The same things were measured in two ways. Each way mixes the same 13 hidden numbers, adds some noise and spreads widely along 8 directions of its own, which tell nothing about the thing.
In the rows, zero is written as 128.
Some things both ways: the first way, then the second way.
[131 153 150 128 156 194 112 115 163 144 147 144 118 144 113 101 162 135
  75 115  71  64 125 180 141 154 125]
[158  98 161 144 126 140 130 107 124 165  97 166 153 126 130 143 104 169
 140 111 160 125 223 121 109 131  97 103 126 163  36  90]

[148 149 118 134 150 172 134 160  86 159 126 122 129 112  89 108 115 122
 123 151 120 113 116  86  91 132 120]
[101 141 149 106 136 126 145 159  65 124 128 122 115 127  57  83 141 115
 141 112 127 133 126 165  80 138 124 152 131 220 147 134]

[ 89  88  84 128 155  79 108 128 166  95  96  94 136 126 147 158 150 130
 129  75 144 131 177 131 116 125 108]
[ 96 111 140 135 173 145 110 114 123 194 125 144 128 150 137 146 171 141
  68 130 148 117 152 123 104 129 124 118 126  96  85 143]

[133 134 138 154 177 156 211 140 126 135 164 134 105 147  53 102 206 133
 133  97 112 167 142 106 191 136 137]
[130 135 168 119 115 133 106 107 132 164 126 168 132 147  69 161 130 138
 104 114 155 128 139 121 145 148 141 104 138 173  91  87]

[ 86 114 102 144 125  44 107 131 142  98 194 128 166 156 163 148 142 148
 124  67 185 160 170 135 149 110 154]
[ 57 117  95 107 151 153 131 239 110 163  85 112 130 132  78 107 152 157
 116 155 120 110 155 122  90 107 139 174 175 141 164 151]

[102 154  98 111 117 144  90 109 134  67 160 120  83  66  91 214 136 103
 169 150  77  45 127 102 129 141 100]
[131 156 183 125 131 126  68 162 167 140 129 105 186 171 165 153 167 136
 114  96 168 102 159 113 144 100 118  45  67 149 139  82]

[162 149 149 160 177 172 184 117 100 142 106 119 195 142  75 100 106 128
 135 146  97 157 114 101 157 145 141]
[102 117 120 142 166 121 128 125 156 200 100  80 110 128 101 167 115 170
 126 178 166 132 133 108 119  78 169 155 158 136 102 131]

[109  75 126 103 175  54  46 112 160 132 144 176 156 152 194  81 107 136
 130 142 115 166 166 136 129 114 149]
[118 132 175 124  99 136  93 174 119 189  91 133 133 148  71 150 168 133
 125 105 121  87 151 128 141  96 160 156 139  99 143 189]

[157 173 170 117 103 218 169 168 101 145 139 140  79 110   9 126 200 101
 145 159  81  88  84 117 154 143  89]
[ 59 113  36 127 195 136 137 100 118 104 138  57  89 108 164 158 126 118
 160 141 163 174 125 145  82 140 104 103 148 151 109 103]

[140  85 114  90 174 135 123 108 134  79 112  65 127 120 121 162 150 149
 151 164  83  79 139  92 127  96 100]
[137 129 118 122 138 130 125 134 134 108 144 129 153 143 142 142 114 127
 136 113 143 134 141 124 105 144 104  63 116 159 115  82]

[129 150 159 136 159 140  68  94 111 139 159 171 161 135 175 112 118 135
 184 144  82 184 124  97 186  93 157]
[114 120 188  91 106  90 139 192  68  75 117 127 153 160 138 110  98 107
 105  86  89  89 135 204 111 160 118 107 102 189 179 146]

[104 163 120 112 156 127 143 115 150  85 184  92 125 107 123 172 152 113
 110  74 176  93 176  99 109 161 132]
[166 143 124 121 106 162 115 155 111 140 154 132 142 129 131 164 153  98
  83  82 113  57 108 126 110 172  70  55 135 101 113 163]

[147 182 147 152 157 186 177 124 119 129 135 159 133 121  60 122 129 109
 147 155  83 134  99 105 171 159 153]
[110 140 128 121 142 156  89 157 179 155 107  96 169 162 164 180 142 150
 122 131 181 104 174 100 143  99 109  68 122 154 116  88]

[135 137 137 123 149 135 146 131 134 112 105 145 104 125  79 102 160 107
 141 109 110 149 153 122 159 156 108]
[109 105 127 147 151 106 114  76 137 118 118 111 120 120 161 180 144 113
 118 129 151 135 114 131 137 171 134 115 122 130 110 135]

[119 120 170 147 159 109 137 135 124 187 146 178 135 149 157  68 140 145
 152 142  97 221 110 105 201 102 169]
[106 115  86  99 152 158 151 118 114  93 110 141 112 147 152 173 125  85
 162 140 130 127 125 142 120 165 124 100 152 158 143 154]

[155  57 120 115  86 105 137 125 113 113 132 109  48 126 104 120 146 131
 127 121 153 104 155 189  82 112  70]
[150 128 140 140 107  71 122 135 150  98 130 113 118 116 111 163 126  86
 142 130 115 110  42 118 144 156 198 134 117 118 175 174]

[138 140 132 162 131 123 151  99 105 136 215 102 100 134 105 164 168 117
 161  91 120 147 145 107 185 111 151]
[149 107 154 146 112 102 158  86  81 141 134 178 122 124  60 124 114 111
 122 109 123 122 113 128 103 198 184 126 133 180 112 130]

[ 67  92 103  79  37  84  77 135 108 101  99 151  82 122 169 150 123 144
 122 138 152 119 143 151 113  81  68]
[125 121 119 117 132 119 144 112 139  95 125 128 109 139 162 173 125 109
 121 157 144 137 124 146 137 139  92 104 117 121 117 120]

[120 150  98 140 119  72 128 168 108 169 138 186 208 128 165 138  92 145
 160  96 162 175  93  87 130 102 167]
[ 93 112 112 138 151 105 150 117 106 130  93 115  63 123 128 163 162 110
 153 134 138 132 136 161 124 159 117 138 156 129 103 130]

[ 99 140 137 133 102 177  90 110  96 193 150 215  95 168 123  78 160 115
 121 143 108 128 133 181 152 113 117]
[106 110 139 148 175  99  93 121 149 129 126  95 152 141 138 172 137 144
 126 142 136 147 126 105 131 120 138  76 133 101 144  90]

[116 132 160 143 162 131  79 121 153 174 186 162 153 121 158 123 137 128
 154 116  69 163 107 122 179 115 180]
[148 142 143 131 149 149 114 103 126 159 139 144 111 125 125 172 176  62
 123  85 138  80  81 109 117 156 138  86 142 127 108 180]

[186 107  84 116 179 157 152 122 115 102  46  85 128 110 132 103  83 155
 100 193 135  52 129  99  20 150  70]
[115 137 146 109 209 156  75 160 143 132 115  99 174 163 115 146 125 114
 107 144 125 161 134 112 100  70 171  76 119 148 209 134]

[116 231 145 134  86 172 145 118 130 127 117 194 135 129 128 141  85 102
  85 100 136 140 112 136 148 163 149]
[ 94 115 124 123 173 108 149 117 141 126 121 131 114 145 144 138 143 112
 115 162 148 144  98 127 115 139 157 144 130 149 130 128]

[ 82  49 103 105  98 109 121 103 136  68 110 157 156 191  97 154 133 167
 100 168  78 109 132 203 163  61  86]
[145 125  85 117 165 165 100 163 145 111 110 132 159 128 128 157 102 152
 119 133 137 165 173 122 106 156  95  51 136 163 126  59]

[151 137 144  84  98 146  93 110 115  74 106 112 177 101 168 185  59 146
 157 193 113 102  83 100 101  92 123]
[113 127  92 101 123 130 154 174 138 121 112  90 104 140 159 159  90 134
 137 161 135 100 131 156 100 100 105 125 134 125 108 159]

[156 188 134 135 174 163 155 139 148 139 115 126 148 136 139  88 146 148
  68 100 133  97 131 104 117 168 119]
[160  89 143 132 148 135 147  56  90  69 104 180 111  99 136 172  88  92
 131 131 124 159 164 155 104 192  88  91 131 160  80 135]

[143 102 120 171  80 122 158 134 109 193 117 113  92 139 106 151 119 107
 131 149 127 122  87 165 114 108 133]
[171 124 110 113 135 142 157 143  91  48 139 148 146 141 183 138 128  47
 145  95  89  98 106 151  84 188 105  54 101 128 173 185]

[129 144 108 129  99  81 159  96 136  68 135  91 153 135 128 187 116 127
 127 149 152  99 128 111 148 145 126]
[130  93 142 114 132 124 133  96  94 113 134 165 139 136 104 147 106 110
 131 107 111 169 146 140 128 143 142 105 135 131 145 111]

[118  68 161 132 200  95 157 122 153 146 103 106 189 188 134  99 129 153
  82 112 109 185 155 130 148  74 123]
[114 138 113 107  79  91 146 143 132 133 171 137 108 148 105 135 115 123
 143 112 136 130  88 142 135 118 154 128 114 116 120 100]

[ 67  70  89 118  89  62 114 135 136 111 134 161 116 151 124 138 137 115
 111  84 206 137 182 197  85 117 102]
[143 124 120 133 152 150  87 177 128 122 104  98 163 140 136 154 142 135
 119 121 107 111 140 134 106 143 115  79 119 107 167 163]

[ 77 130 112 131 120 108  92  98 122 126 163 149 121 123 174 156 133 132
 158 102 132 146 150 124 158 103 139]
[162 113 155 153 214 149 108  81 129 130  85 142 143 146 115 176 112 113
 119 177 131 140 134 106  84 149 175  73 130 164 138 170]

[159 107 131 115 143 113 145 109 149  70  97  76 144 132 107 163 134 138
 157 173  77  94 109 121 164 122 126]
[ 91 111 113 113 146 114 140 177 124 100  97 113 127 138 143 139 113 121
 146 145 125 123 138 139 102 121 139 135 137 139 150 147]

[116 122 142 138 102 118  80 117  84 164 124 165 201 168 137 132  68 129
 129 186  72 193  94 100 174  61 140]
[102 133  91 107 116 115 159 162 132 119 140 100 108 125 117 120 126 125
 142 150 146 143 117 137 109 102 125 149 121 144 137 112]

[ 89 118 120  85 121  84 133 124 182  66 103  97 156 134 151 187  89 136
  79 119 139  74 134 158 109 125 142]
[114 130  80 127 164 142 150 140 141 116 123 140 114 131 118 129 148 109
 190 151 147 141 109  99  89 140 142 121 149 151 123 125]

[148 109 128 137 126 134 154 103 102  96 109  79 137 119  81 144 102 116
 164 189 110 107 120 124 135 143 128]
[176 133 208 138 146 122  98 132 130 124  87 112 169 139  72 150  91 119
 155 148 128 121 137 112 114  84 179 117 117 196 170 175]

[111  72  91 127  97  83 104 127 109 112 127  86 128 112 142 173 101 125
 158 113 170 124 147 144  81 100 120]
[186 162 177 123 111 137 109 201 136 123 128 105 176 146 143 139 152  88
  88  94 117  40 106 113 105 126  99  73 106 142 165 187]

Other things, the second way, with their names:
<475>: [ 89 122 149 110 116  86 155 178 129 123 120 116 108 133 127 142 151  85
 131 118 132 102 110 120 143  94 129 155 161 119 154 129]
<602>: [143 110 160 121 160 126 107 156 129  95  88 138 154 131 130 163 102 134
 171 140 111 119 135 136 129 139 121  96 147 159 146 143]
<130>: [ 54 124  74 114 105  87 145 195 165 138 112  92  62 106 125 168 156 130
 159 149 154 105  81 124 161 123 126 182 183  94 112 116]
<505>: [160  81 138 155 150 165 126 116  45  95  60 175 126 105 128 164 144 106
 137  96  85  91 203 162  83 245  68  64 147 134 106 188]
<241>: [122 137 147 113 141 142 126 154  84 148 142 122 139 159 115 119 145 110
 106  94 121 103 146 146  82 117 121  84 113 143 143 143]
<376>: [ 58 103  90 119 161 128 163 141  85 141 130 102 107 124 153 115 161 121
 151 101 147 126 157 148  92 142  93 131 156 152 105 106]
<463>: [136 115 125 136 148 140 115 136 166 124 116 111 180 127 156 164 114 130
 132 121 166 124 169  77 119 120 102  81 145 162 105  84]
<479>: [ 99 110 122 102  98 121 172 172  82  88 109 150 112 128 107 107 125 138
 170 141 118 123 145 170 116 160  94 162 137 172 130 133]
<347>: [119 109  93 129 175 199 130 144 115 137  63  99 146 139 161 147 123 144
 161 149 153 126 235 132  61 107  87 107 131 166 101 170]
<553>: [ 84 128 106 119 180 139 143 167 154 157 120  90 147 157 130 107 143 135
 145 192 157 141 125  94  78  40 178 174 117 137 167 165]
<582>: [ 92 121 130 106 127  93 139 154 122  59 145 136 134 129 156 116 140  88
 148 134 126 143  92 139 119 141 137 135  87 138 171 133]
<337>: [ 92 129 107 117 183 150 104 102 100 149 165 120 145 142 101 132 151 101
 135  91 132 143  88 117  94 155 174  87 138 165 159 129]
<748>: [124 148 126 118 167 142 113 145 146 123 142  89 140 143 151 160 167  70
 129 124 140  93  76 101 113 113 131  88 132 131 171 170]
<394>: [120 146 136 110 123 128 128 170 171 156 119 125 146 196 196 175 153 114
  84 114 162  73 161 121 137 108 108  55 110 112 109  97]
<626>: [ 98 130 114 123 104 110 146 137 136 127 111 112  83 128 112 157 124 113
 162 139 157 124 135 137 119 105 127 157 137 132  92 138]
<557>: [ 58 133  78 134 177 109 146 170 143 138 132  91 111 144 110 130 154 128
 169 160 154 119  92  89  90 113 148 130 173 145 130 109]
<438>: [130 103 123 130 151 137 140 146 146 141  95 113 152 128 148 135  98 160
 136 150 158 139 190 120  98  99 116 131 131 164  94 111]
<150>: [148 124 174 153 202 127 122  76 120 141  72 126 114 126  89 164 124  88
 111 162 147 146 135 120  92 139 192 117 134 205 141 164]
<245>: [ 55 105  74  90 118 101 181 167 125 131 149 129  94 129 168 120 138 136
 122 119 139 132 108 161 141 148  96 171 164 121 100  84]
<324>: [ 75  91 119 123 189 131 157  73  54 154 160 115 108 137 127 141 128 104
 135  99 114 131 119 150  84 128 112 110 176 121 111 154]
<733>: [122 121 134 149 111 130 123 170 119 136  65 101 116 136 156 172 168 123
 113 125 140  65 190 146 114 153  94 100 113 110 116 169]
<688>: [143 120 124 108 118 118 159 192 104 123  98 157 108 118  98 116 114 136
 117 139  99 105 112 167 107 172 132 152 142 151 135 156]
<410>: [ 54 122 148  97 100 142 134 171 100 219 136 132 111 152 128 138 178 152
  46  91 154  64 166 156 135 116  78 146 149 106  69 128]
<243>: [150 146 169 108 178 192 108 142  94 188 116 163 149 165  79 158 152 108
  57 119 110  72 120 120  99 157 136  63 161 161 147 180]
<493>: [ 95 120 102 119 155 133 123 127 126 154 156  70 147 134 176 128 156 137
  99 117 148 122  99 147 112 138 126 129 103 133 137 148]
<303>: [155 142 148 138 146 138 110 132 109 141 134 144 124 132 117 158 177  82
 103  98 113  74  94 119 103 175 124  69 129 112 133 177]
<67>: [112 136 156 136 153 134  98 119 135 144 131 101 149 146 146 154 168 105
 113 117 154 108 130 110 115 104 114  97 111 123 126 148]
<359>: [120 140 117 127 152 148 109 137 152 140 126 127 134 125 136 151 197  95
 148 105 162 120 106  91 143 147 124 107 140 143 135 118]
<552>: [113 133 125 138 162 145 136 151 125 148  87  83 140 152 102 137 108 120
 146 156 152 109 165 104  63  82 167 126 134 184 139 170]
<448>: [112 135 128 121 176 138 104 117 121 116 136 140 134 140  98 139 133 121
 167 138 136 148  98 122  99 143 154  99 126 170 134 136]
<712>: [114  87  88 112 140 139 152 118 103  95 141 139 140 116 179 158 114 123
 121 117 118 123 118 148 126 201  81  99 153 126 117 127]
<668>: [ 96 120 187 132 184 145 102 127  83 160  59 124 126 154  84 149 143  99
 124 115 134 122 198 143  88 108 176 112 133 187 152 170]
<234>: [149 103 146 159 157 122 108  66 118 107  82 125 117 113 108 210 121 120
 159 159 126 125 116 130 138 192 148  99 146 149 126 169]
<562>: [141  99 207 122  99  97 102  95 105  95 125 189 139 118  77 165 118 114
 146 130 107 144 105 137 169 151 162 139 109 116 152 156]
<634>: [ 87 124 137 136 163 120 112 110 126 144 138 120 117 127 142 173 182  95
  68 126 145 110 109 112 128 155 115  90 138 102 125 122]
<674>: [ 89 105  91 134 153 137 156 123 107 100 130  96 129 113 135 131 126 128
 195 162 143 127 122 114  82 123 108 145 142 150 122 162]
<581>: [ 81 136 126 101 122 126 148 139  94 100 173 137 124 132  90 124 137  85
 113 131 133 131 104 116 103 120 113 114 128 147 155 118]
<300>: [125 111 119 106 126 120 151 173 145 136 107 138 140 151 144 140 121 135
 151 129 129 114 122 130 142 130 152 136 148 143 144 124]
<566>: [128 130 141 136 130  96 131 120 114 119 120 111  98 124  80 142 114 120
 165 143 128 133  95 151 103 127 156 151 128 149 125 166]
<379>: [156 119  90 122 169 206 117 105 136 108 124 136 179 135 176 184 116  85
  90 123 146 112 168  83  85 166  90  31 130 154 117 141]
<404>: [129 119 128 142 101 105 128  99 155 118 119 129 119 133 155 160 143 144
 192 130 175 146 160 127 145 122 110 121  94 124  75  92]
<102>: [128 120 127 128 162 152 119 135 151 128  70 126 128 123 113 156 138 123
 114 194 152 146 142 120 115 127 157 159 117 160 151 177]
<34>: [ 70 131  87 141 193 143 122 121 142 182 153  68 119 142 137 158 173 110
 107 128 166 133 135  79  87  66 120  94 159  88 118 106]
<435>: [121 113 111 126 165 100 141 147 129 123 104  98 101 134 129 143 110 126
 152 154 109 133  91 161 101 126 154 153 151 117 138 175]
<491>: [ 87 125 107 113 158 148 142 145 139 152 108 107 123 128 145 141 159 106
 130 123 168 126 157 111 115 112 121 134 156 169 121 111]
<227>: [158 160 176 109 105 167  75 161 190 158 105 135 179 164 126 183 112 148
  95 140 177  87 169  93 143  82 123  69  96 164 100 123]
<414>: [116 121 144 136 150 113 109 135 111 133 134 125 150 139 117 148 139 117
 130  92 123 113 119 120 115 157 153  73 132 147 148 110]
<456>: [ 93 150  85 123 202 173 101 122 201 134 144  72 163 155 189 182 174 104
 170 155 200 131 112  50 126  75 120  65 136 150 140  97]
<415>: [ 84 117 103  89 143 150 157 139 127 120 152 111 128 124 178 138 145 120
 154 122 155 121 121 135 131 106  52 139 156 142 101 119]
<516>: [102  98 116 124 193 111 141  92 124 136 117 100 106 128 148 169 107 127
 141 135 138 152 115 148 122 136 129 113 172 153 107 111]
<459>: [106 127 153 100 159 115 134 165 113  89 137 123 159 171 146 131 120  89
 126 117 116 131 136 131 108 100 127  69 118 145 189 108]
<681>: [ 60 146 117 102 180 164 122 119 121 224 128 115  89 168  91 163 174 118
 105 140 163 108 104 126 117 101 172 133 168 151 118 154]
<153>: [133 146 118 101 183 152 115 135 129 139 181  89 177 166 163 132 139  83
  72  78 133 131 105 117  94 107 113  46 127 148 170 105]
<98>: [125 121  93 115 154  97 146 135 159  73 118  98 140 146 187 138  86 127
 144 158 153 168 124 152 112 146 153  98  83 183 151  82]
<464>: [133 117 189 128 137  89 119 137 162 111  78 122 151 156 135 141  89 155
 178 165 160 154 178 135 131  64 156 141  95 177 123 111]
<161>: [117 139 159 100 124 171 109 157 164 222 136 147 169 191 143 162 152 125
  31  99 167  87 197  89 128  55 117  81 127  98  94 106]
<80>: [150 145 166  84  76 138 147 185  94 151 113 137 110 152 121 138 126  98
  70  87 109  60 134 194 122 135 104 128 121 150 125 187]
<293>: [100 115  95 118 127 174 138 124 121 174 109 108 118 125 136 145 143 160
 156 133 175 122 194 132 107 100  82 147 138 144  64 133]
<488>: [101 135 111 111 155 110 118 202 151 173 119  65 123 158 126 143 148 156
 129 148 116 111  86 145 133  77 159 142 148  91 179 150]
<78>: [142 114 131 146 168 131 100 169 147 118  95 105 161 123 118 160 129 128
 143 146 118 132 143  92 115 108 135  93 145 110 172 137]
<513>: [ 82 119 108 127 176 162 134 133  90 228 120 103 119 170  76 149 148 128
 100 110 130  99 146 115  78 106 177 114 189 129 131 162]
<96>: [163 105 146 124  95 132 134 150 138  73 120 150 167  98 170 148 124 115
 129 117 132 102 147 118 134 162  57 118 117 132 108 144]
<689>: [133 136 114 118  94 124 112 175 153 127 173 122 168 137 163 136 174 107
 133  60 133  97 113  96 143 130  93  80 121  80 138  96]
<22>: [148 124 182 118 106 137 116 112 122 174 128 152 121 115  98 173 138 126
  94  99 142  92 131 132 161 136  98 115 149 138  80 131]
<46>: [122 136 127 118 151 132 145 129 124 157 132 148 122 163 139 130 148 108
 125 123 138  98 100 137  94 153 162 115 118 154 114 161]
<151>: [ 34  94  92 115 116  63 159  96  70 136 152 143  44 133  89 125 144 155
 165 134 114 170  74 207 138 178 164 199 141  92 105 121]
<549>: [118 148 134  82  63 139 110 206 172 153 155  87 168 175 223 141 145 154
  62  92 160  67 159 159 144  79  48 111  70  86  94 129]
<135>: [128 135 158 111 139 121 120 119 113 136 156 120 144 170 116 148 142 102
 131 112 120 128 100 139 132  99 153  93 110 123 176 141]

Some of these things the first way, each followed by its name:
[159 134 118 182 103 164 181 154  63 186  88  81 116 159  73 115 115 115
 104 175 147 129  99 116  98 107 113] | <581>
[128  98 101 164 168  76 165 136 132 136  59 125 175 161  72 121  89 111
 121 127  98 136 133 146 136 126 129] | <733>
[131 175 134 126 125 143 148 150 114 162 160  92 114 119  99 148 187 111
 132 112 141  80 121  85 138 142 119] | <34>
[133 109  98 136 102 100 104 115  93 110  98 136 161 120 140 155  69 148
 171 164  89 132 100 115 140  89 119] | <150>
[ 98  56 128 118 126 105 105 132 135 113 130 109  86 121 124 129 141 128
 136 122 152 123 161 176  85 102  96] | <337>
[101  55 115 128 129 127 106 147 119 145 153 119  88 119 117 141 180 132
 186 141 117 155 126 132 133  79 127] | <448>
[109 181 161 144 147 171 202 148 138 126 136 140  97  94  71 119 141 113
 111 102 137 132 125 117 139 173 130] | <681>
[146 115 122 140 128 124 153 130 124 114 153  79  74 118 108 139 182 133
 148 119 132 120 139 113 143 128 112] | <379>
[157 197 186 123 143 156 147 162 138 178 130 197 191 162 128  84 103 124
  82 124 127 164  85 116 139 132 169] | <626>
[130 169 105 179  94  98 125 140 121 140 202 125 167 125 131 164 152 113
 165  76 168 186 117  94 175 154 186] | <96>
[121 105 140 164 100 170 120 127 100 203 165 181  73 163  97  85 161 120
 120 120 121 123 122 220 122 101 118] | <414>
[121 140 118  90 167  97 143 137 172  60 122  62 121  78 149 155 158 153
 122  89 152  61 159  85 104 166  97] | <464>
[158 116 145  81 171 156 148  88 169  71  95 101  74 114 133  94 124 153
  78 156  82  46 153 156 112 172  93] | <300>
[133 154 135 113 135 184 128 106 105 126 101 190  85 125 107  66  97 112
 114 166 121 100 145 163 100 168 114] | <234>
[166 132 117 167 164 176 221 144 130 136 134  92 113 114  68 104 176 138
 140 119 151  96 113 139 116 186 143] | <602>
[ 93  81 135 108 123 114 118 165 143 122  89  74 104 106 133  94 173 147
 128 123 146 134 147 132 123 142 100] | <415>
[145 150 149 128  64 132 118 128 112 153 147 142 104 143 124 121 147 135
 134 164  92 101  82 154 182 124 133] | <475>
[104  87 106 139 132  97 134 118 138 142 106 131 142 184 132  85 127 144
  62 115 157  95 166 204  99 133 106] | <78>
[151 127 120 131  92 147 172 119 119 127  52 145 133 135 116 165  65 131
 125 174  95 101  67 159 115  99 122] | <394>
[184 180 148 144 142 180 152 150 114 170 134 151 115 117  87  86 137 130
 122 157  67 107  77 100 155 160 136] | <491>
[121  77 115 173 148 108 200 164 128 118 151  86 115 123  74 138 183 147
 149  77 168 179 143 126 128 110 117] | <227>
[166 108 140 100 118 166 157 114 108 126  83 112  78 128 114 107  96 122
 108 182 146  52 123 181  50 134  98] | <513>
[ 45  92 157 152 128  66 114 157 135 167 152  90 136 153 127 110 181 105
 137  64 181 204 181 149 173 113 156] | <674>
[ 84 103  97 141 124  52 110 160 142 141 186 147 132 113 139 142 154 135
 156  73 146 168 141 113 155 122 156] | <359>
[158 164  89 201 188 141 179 129 128 188 129 152 171 159  86 105 114 105
 119 117 123 113 110 138 124 177 188] | <505>
[177 159 115 133 119 173 117  98  95 113 136 125 124 102 147 134 107 128
 175 167 129 126 109  90 118 148 141] | <712>
[131 141 153 127 183 160 136 115 135 173  95 114  99 154 153  63 150 148
  70 146  97  80 142 130 123 131 100] | <459>
[ 85 101  89 118 148  77  71 120 149 122 141 127 151 121 202 156  91 141
 114  80 167 109 167 140  67 105 132] | <303>
[ 81 113 115 137 161 146 199  98 151  74  99  82  78 125  81 132 141 129
  81 109 138  81 185 171 121 169 102] | <243>
[108 193 109 135 120 102 142 148 117 115 221 109 107  85 136 169 167 121
 156  78 182 130 145  45 150 157 156] | <479>
[130 155 121 125 135 109 128 123 127 103 102 102 181  98 152 167  55 115
 146 144 151 127 114  85 100 144 156] | <748>
[149  85 115 140 156 112 173 155 135 124  80  64 133 117  49 143 151 112
 168 173  82 109 102 107 147 143 127] | <347>
[113 213 149 142  97 182  90 131 122 147 190 192 111 114 121 130 154 105
 136 106 115 144 112 121 168 149 148] | <410>
[ 92 139  99 102  99  94  61 118 120  58 119 119 137  63 158 182  65  99
 154  96 187 137 179  99  61 147  95] | <493>
